All groups share one centre, and each spreads out both ways along 6 directions, with some noise.
Known rows, each followed by its group:
21	2	21	-42	34	-15	7	-24	-1	17	5	1	-2
(3)
-6	-19	-5	17	12	-23	11	-34	3	12	-24	11	8
(0)
10	0	-30	0	5	-9	-4	21	6	5	-6	0	23
(2)
1	-3	-21	-3	-2	-15	-8	0	-7	22	-12	4	-2
(1)
-5	0	-36	-3	12	-2	0	6	4	0	-8	-13	25
(2)
-16	-3	-1	-2	-4	2	-4	-11	-8	4	-3	-10	5
(2)
-26	-10	-35	-4	-8	-3	-9	-10	-19	13	-14	-25	16
(3)
0	12	19	-4	23	-1	1	-10	6	-6	13	-16	39
(0)
-20	-7	-26	-5	8	6	-9	-9	1	-1	-4	-24	28
(1)
10	-5	10	3	-11	-19	17	19	3	2	-11	18	-14
(1)
-9	-2	7	24	4	8	11	-24	8	-13	-4	8	-1
(1)
28	30	16	-10	6	8	3	18	-3	1	19	7	-10
(0)
1	-6	42	-5	28	-4	-5	-31	13	-6	13	-3	24
(3)
27	-4	25	-25	-20	-9	-3	42	6	-5	9	15	-29
(2)
-21	-7	11	17	2	18	14	-22	8	-24	-2	-5	-4
(1)
-30	-30	64	26	-21	-29	-13	-41	-14	11	-4	-4	29
(0)
-19	1	-73	-1	1	3	7	-21	-23	26	-27	-12	-23
(0)
-20	-9	-33	0	8	2	9	-15	-2	0	-17	-13	3
(1)
4	-13	-9	-8	-24	10	-24	27	10	-11	7	3	-26
(0)
11	-13	24	32	-10	-14	4	18	25	-23	-3	21	27
(1)
12	2	7	1	7	-9	5	-3	4	6	-4	16	-12
(3)
9	11	1	-13	-31	0	5	34	-21	8	-2	10	-45
(0)
-15	-15	18	1	-26	-11	-13	-15	-22	20	-7	2	-32
(3)
-6	-14	6	-28	29	-2	11	-29	16	-8	-4	-8	-1
(3)
-35	8	27	6	22	24	21	-74	-12	-14	2	-20	-6
(2)
-6	29	32	23	-26	16	1	14	-23	-6	19	-2	-8
(2)
-5	13	7	-16	9	8	-4	-19	-17	10	9	-14	-11
(1)
-16	-11	14	25	1	-14	-7	-57	-16	23	-11	6	5
(2)
7	20	-4	-21	-13	-18	-18	7	-49	52	1	-10	2
(3)
-7	29	33	52	-3	9	9	-39	-27	15	6	15	-6
(2)
-11	-35	13	-2	-2	-34	26	-1	13	-9	-25	1	27
(0)
-7	-6	4	7	-7	-7	-3	-6	-7	8	-2	3	-4
(3)

New rows, each followed by its group:
19	11	2	-23	42	-10	6	-17	0	14	8	-9	31
(3)
-18	-34	-10	3	-20	-20	4	-6	2	5	-25	3	-6
(0)
-27	-3	-23	-1	10	14	-7	-41	-11	4	-3	-23	0
(1)
-6	4	10	-2	10	6	1	-14	1	-3	5	-6	4
(1)
-10	-27	-8	1	-2	-12	-6	-7	15	-4	-12	1	7
(0)
-22	-35	-19	-10	1	-18	13	5	20	-13	-22	-17	28
(0)
-20	-17	-14	-3	-9	3	30	17	14	-27	-21	-10	5
(1)
-37	-10	-17	6	21	3	8	-60	-9	9	-18	-21	13
(2)
13	-10	-15	11	9	-25	20	-3	6	11	-24	25	-3
(1)
5	-7	11	0	-5	2	-15	13	14	-12	10	3	2
(0)
-10	-21	-7	2	2	1	7	-12	17	-12	-13	2	-11
(3)
-26	1	-23	-24	1	15	-5	-6	-13	-1	-1	-33	-1
(1)
21	4	18	33	-3	-23	-11	-3	-7	24	-3	30	8
(2)
21	13	-7	-13	11	16	-6	22	14	-12	16	0	-2
(0)
-6	24	46	13	-21	-4	-9	-17	-44	28	12	2	-15
(0)
-9	-24	6	-12	4	-14	6	13	25	-20	-3	-11	39
(0)
10	18	6	-9	22	3	-23	-44	-27	38	15	-8	-10
(1)
1	0	-24	-11	-11	11	-12	19	4	-1	0	-1	-17
(0)
28	-4	-21	5	13	-44	-12	13	-1	37	-12	22	27
(1)
12	0	33	7	22	-10	5	-14	13	-5	10	9	34
(0)
-8	11	-14	-5	11	6	3	-11	-15	9	0	-16	16
(0)
-3	9	48	3	-21	-4	-11	4	-19	6	15	-3	4
(0)
4	17	4	9	15	5	-10	-29	-17	18	10	0	6
(0)
-10	-20	-27	4	-29	-14	3	32	1	-3	-20	0	-5
(1)
13	15	-2	-16	-10	2	-2	43	-8	-2	7	-2	1
(3)
1	-3	38	-4	25	-17	17	-7	9	-7	1	-6	52
(0)
3	27	23	1	-15	9	-6	3	-32	18	15	-1	-19
(0)
9	-13	5	-2	-9	2	-17	15	15	-9	7	8	-3
(0)
5	14	37	2	37	7	32	-40	8	-17	5	5	7
(1)
-12	3	-14	-9	11	9	-4	-18	-6	3	2	-21	11
(1)
-14	-8	15	21	-14	11	-6	-8	4	-12	6	0	-5
(1)
-5	-22	29	36	-17	-1	43	31	42	-52	-15	26	10
(1)
-25	-1	-3	-33	-2	19	2	22	5	-29	10	-40	29
(1)
13	35	9	-6	-8	11	-2	8	-33	18	19	-4	-21
(0)
12	12	9	-11	27	-7	-13	-17	-4	13	13	-5	36
(1)
